There are 3 ways to turn a row about zero (a turn may also mirror it). The second row of each pair is the first, turned, with some noise. The first 27 pairs use one turn. New pairs use 2 turns, one after the other, and a turn may come again.
Known pairs, each followed by its turns in order:
[11.5,-24.9,31.1,-41.0,25.4,31.7,-27.8,15.8]
[-29.1,-25.2,-3.3,-23.0,40.7,-31.2,38.3,-4.1]  lorip

[-41.3,-32.1,41.5,-15.7,12.3,-40.1,10.4,-5.4]
[-6.9,14.6,28.6,-42.2,49.0,22.0,9.0,18.8]  Mav

[-24.6,17.8,19.1,11.6,32.6,-2.7,12.8,2.7]
[5.7,30.4,12.8,0.6,-10.2,32.4,0.1,18.5]  Mav

[-22.1,6.2,40.7,9.6,-33.5,39.9,-14.0,-24.3]
[19.9,-17.5,-35.3,-39.1,-19.1,3.3,-9.9,37.8]  Mav

[21.4,25.0,22.7,28.3,33.1,-24.7,-42.1,-22.8]
[36.8,2.5,-6.8,21.1,49.3,37.3,-31.2,-10.3]  rokir

[-35.2,1.4,35.9,19.5,-18.1,-38.1,13.7,-13.5]
[5.7,27.5,27.3,-56.6,6.3,-3.6,-17.0,17.5]  Mav

[3.6,-30.4,-22.4,-26.1,-9.6,36.0,5.2,-3.0]
[24.7,-18.0,-21.2,-31.7,18.5,-3.8,4.0,-32.6]  lorip

[-26.0,19.4,20.9,-11.2,29.0,5.0,-39.0,-8.7]
[-23.1,-27.6,2.0,19.3,-9.9,5.0,45.1,21.3]  lorip

[-34.0,19.1,-40.1,-16.9,-1.6,23.8,5.5,-20.5]
[7.0,-23.2,20.5,-16.8,-34.6,19.7,34.7,-22.4]  rokir

[24.9,0.7,42.4,-37.9,-41.9,22.6,0.9,-11.9]
[18.4,17.0,-20.3,-24.3,48.3,-18.6,18.7,34.5]  lorip

[-36.5,-18.8,-35.5,14.2,-4.6,-8.8,-41.9,-3.9]
[0.3,-39.7,35.2,-10.5,-18.7,23.8,-28.5,1.3]  rokir

[-27.5,0.2,-32.6,23.4,33.3,5.2,34.0,-24.0]
[6.0,-4.0,54.4,6.6,-37.5,13.4,31.4,9.7]  Mav

[3.6,31.0,31.0,8.4,17.5,10.8,-27.1,8.3]
[8.5,29.0,1.6,-13.0,34.2,21.4,-18.2,-22.7]  rokir

[30.5,23.5,35.7,-25.5,22.6,-34.8,-38.3,13.7]
[-29.5,44.2,-37.5,-3.3,25.6,20.9,-10.5,-31.6]  Mav

[-32.2,-18.6,-17.0,36.4,27.9,4.3,17.0,-19.9]
[26.4,-34.5,24.5,-29.2,12.9,0.7,22.4,33.5]  rokir

[3.9,-41.8,-41.2,9.4,-28.9,-36.1,36.5,-8.0]
[9.3,-47.8,-2.7,28.6,-32.5,-43.0,11.8,37.4]  rokir

[29.6,35.2,38.1,-14.3,14.5,0.6,12.3,10.5]
[-4.0,46.0,-18.2,17.8,30.6,-2.7,17.0,-20.7]  rokir

[-5.8,-12.2,-0.8,37.8,33.5,-9.6,9.5,25.1]
[-23.1,24.0,26.0,25.0,-1.0,6.0,-0.8,30.1]  Mav

[0.7,-36.1,-13.7,-14.1,-19.1,15.5,13.0,34.3]
[18.7,-28.2,6.2,25.0,32.9,-23.4,-1.0,15.5]  Mav

[-16.4,20.2,-8.9,13.1,-1.4,34.1,-14.1,27.9]
[18.0,-26.1,42.5,-4.0,3.8,13.9,15.7,-5.3]  lorip

[39.1,-17.7,-34.2,-9.0,-27.4,29.4,34.7,-40.1]
[39.6,26.6,-37.5,-54.2,2.3,14.6,-13.2,-15.6]  lorip

[9.7,5.1,-37.9,-6.3,5.6,27.1,7.1,-22.4]
[19.7,-18.3,-13.4,-35.3,-16.9,19.8,4.3,-9.0]  lorip

[-16.5,-18.5,26.5,-20.2,38.3,-11.5,-10.6,-27.0]
[-21.5,6.4,0.3,-27.7,16.5,42.3,26.8,7.7]  Mav

[4.5,18.8,17.3,-37.9,-29.0,-16.6,-25.1,-35.1]
[9.3,-6.9,-41.6,9.8,20.9,14.5,5.8,50.3]  lorip

[41.2,28.6,17.8,38.7,38.5,7.5,31.0,41.7]
[-30.4,28.5,64.8,-34.9,-22.6,-16.3,-12.7,7.1]  lorip

[42.2,40.0,-31.6,41.7,-24.7,23.3,-21.5,3.2]
[32.0,-22.1,-45.2,-19.9,5.0,-16.8,-22.0,-54.5]  rokir

[-3.7,-16.6,11.6,-41.6,29.8,-22.9,-27.5,-1.2]
[-28.2,3.3,15.0,30.5,14.3,39.4,-6.1,11.5]  rokir

New pairs, each followed by its turns in order:
[15.2,23.0,5.9,-31.6,32.1,31.2,24.1,36.5]
[-41.1,34.3,16.6,40.7,-14.3,0.7,-7.4,29.0]  lorip rokir

[11.9,-15.2,-17.5,13.6,16.3,-33.0,0.7,-9.9]
[15.7,16.1,12.7,-37.2,3.4,19.8,-4.3,16.7]  Mav Mav

[-22.2,30.9,35.5,-18.8,23.4,-20.6,4.5,-36.5]
[-13.0,25.9,-21.3,-0.9,-23.1,14.6,40.8,-34.0]  Mav rokir

[-21.7,3.0,-38.8,13.2,28.0,32.7,14.9,8.5]
[16.1,31.9,-44.7,-5.5,23.9,-14.9,8.9,2.3]  lorip lorip

[-12.8,-1.0,16.3,-27.0,-7.5,-42.3,-30.3,-42.4]
[2.7,-54.5,19.7,-28.1,6.7,-37.8,2.5,-12.5]  lorip rokir

[15.0,2.7,3.5,0.8,-33.2,25.4,5.3,-23.9]
[14.0,14.2,-18.0,28.4,-9.4,2.2,20.2,-24.4]  lorip Mav

[-27.2,-17.7,-8.1,38.5,41.1,5.9,4.2,15.5]
[-10.7,35.3,7.4,-42.9,15.0,-23.8,-22.0,-2.9]  Mav rokir

[-14.0,14.3,3.4,24.7,-31.9,18.1,-31.0,-2.2]
[-14.9,-27.5,-39.2,-13.7,0.5,2.1,-2.4,-27.7]  rokir Mav

[29.8,-37.7,36.0,33.7,14.5,40.9,33.1,36.4]
[4.0,46.5,38.8,60.3,0.2,-17.7,-33.3,8.7]  Mav Mav

[2.8,-3.4,-12.3,11.3,28.2,22.9,10.8,14.2]
[3.2,11.6,2.9,10.3,-15.4,-21.3,-12.1,31.9]  Mav Mav

[-2.1,-31.0,11.7,-37.6,-21.6,22.9,23.3,-10.6]
[-31.8,-19.6,-18.8,28.9,22.7,-15.5,28.2,21.7]  Mav rokir

[28.7,8.8,25.6,-31.1,37.4,-23.3,16.0,20.4]
[-3.5,-35.4,2.3,55.9,10.7,-21.8,-16.4,3.6]  lorip lorip

[14.5,9.1,-15.3,22.3,10.6,35.9,-22.0,-12.6]
[-1.7,-17.6,-36.6,-30.2,9.9,3.7,7.7,-20.5]  rokir lorip

[25.3,-32.3,13.3,11.7,-16.7,-38.7,-21.1,7.1]
[-37.9,-2.2,1.6,20.9,-2.2,14.2,-46.2,13.4]  rokir Mav

[24.5,4.7,27.4,-12.5,-18.4,-28.3,-30.2,-19.1]
[10.6,-24.6,23.4,-5.4,1.4,35.7,4.3,-41.0]  Mav Mav

[-10.4,-18.0,23.2,-16.0,-24.5,-27.2,-0.6,-10.4]
[3.2,10.0,40.6,16.7,17.5,17.5,-3.9,14.0]  rokir lorip

[-1.9,19.0,42.4,-41.0,1.5,30.9,-2.2,-12.1]
[23.0,17.2,2.1,-21.7,-17.3,2.7,34.0,-49.4]  rokir rokir

[36.5,12.0,5.9,7.7,-37.9,-25.8,21.7,35.9]
[29.5,-12.4,22.9,48.8,26.4,7.0,-16.5,-15.0]  Mav rokir

[-20.2,9.8,36.9,-17.5,23.0,-28.0,-2.7,36.8]
[-19.6,-19.4,25.6,-27.9,-19.1,14.9,36.0,23.0]  Mav lorip

[-9.6,-32.8,-9.1,-16.1,28.3,28.9,15.5,-30.5]
[28.5,-0.1,-47.8,-10.4,-11.3,4.8,-27.3,2.8]  lorip lorip

[-20.1,5.0,12.1,7.9,-14.7,41.7,-29.7,24.7]
[-31.2,-37.4,-13.3,-15.9,4.6,-2.7,-34.3,-12.7]  Mav rokir

[1.6,24.6,8.2,-14.6,5.8,7.6,2.8,-16.1]
[17.7,4.9,-5.9,3.0,-23.1,-5.2,15.5,-7.3]  rokir Mav

[-20.3,-31.0,40.5,11.7,-41.9,33.0,25.7,18.2]
[-29.4,62.8,-3.5,-2.5,-16.9,-4.0,28.8,-24.9]  lorip Mav

[-23.6,31.4,35.9,31.9,7.3,-26.1,-13.1,-35.7]
[-14.1,28.8,-61.3,27.1,-18.7,-7.3,21.4,-5.6]  rokir Mav

[-5.5,1.0,35.3,-24.1,28.7,-24.8,-17.4,-23.0]
[23.5,-17.4,17.5,27.4,-23.8,-10.5,-30.2,-25.6]  lorip lorip

[7.6,31.9,-1.9,-15.2,-12.8,30.5,14.0,-2.7]
[-10.8,-6.9,2.1,-31.3,27.2,-23.7,-12.2,12.4]  lorip lorip

[0.1,-23.4,-5.2,17.8,-26.9,-31.4,-3.1,36.0]
[27.2,-5.4,7.9,-9.1,31.4,34.3,-26.2,-0.7]  lorip rokir

[-35.9,-13.3,0.2,-6.6,24.5,38.7,-23.9,38.2]
[13.1,13.0,-5.5,10.2,5.1,-2.2,18.1,70.9]  lorip rokir

[30.4,-27.4,-30.0,-21.6,-21.3,-40.7,22.1,-14.3]
[-20.3,15.9,-45.1,26.5,-34.4,-33.0,0.4,8.2]  Mav lorip

[30.2,-3.3,19.3,-25.7,-8.8,23.1,2.3,-37.1]
[-8.2,-30.9,-5.0,20.5,-24.7,-20.8,40.4,5.0]  Mav rokir

[-20.4,-17.4,37.9,27.4,-32.7,-34.9,17.3,-38.5]
[31.0,20.9,-15.3,-12.6,58.0,19.9,-7.1,-40.2]  Mav Mav

[9.0,-9.6,34.0,40.6,20.7,42.3,-5.4,-24.6]
[20.2,-13.3,-20.2,51.0,16.9,17.9,22.7,-37.5]  rokir Mav

[-35.5,41.9,-29.1,-25.8,9.5,-17.8,-17.4,0.7]
[3.7,15.5,12.4,2.2,44.1,0.4,-8.6,-50.5]  lorip lorip

[-5.1,-39.8,-14.3,33.0,-36.4,-9.7,-21.4,-16.9]
[-17.5,-22.3,-13.9,48.9,26.0,-31.7,-6.4,-17.3]  Mav lorip

[0.0,29.3,19.2,6.6,2.7,-7.9,-16.5,-21.2]
[29.0,-21.9,-10.1,-6.6,12.5,17.4,5.5,17.5]  Mav lorip

[35.0,-36.0,-6.9,-18.5,10.9,32.4,-31.1,-32.9]
[15.8,-32.6,59.2,7.2,15.7,-6.3,23.7,18.1]  Mav Mav

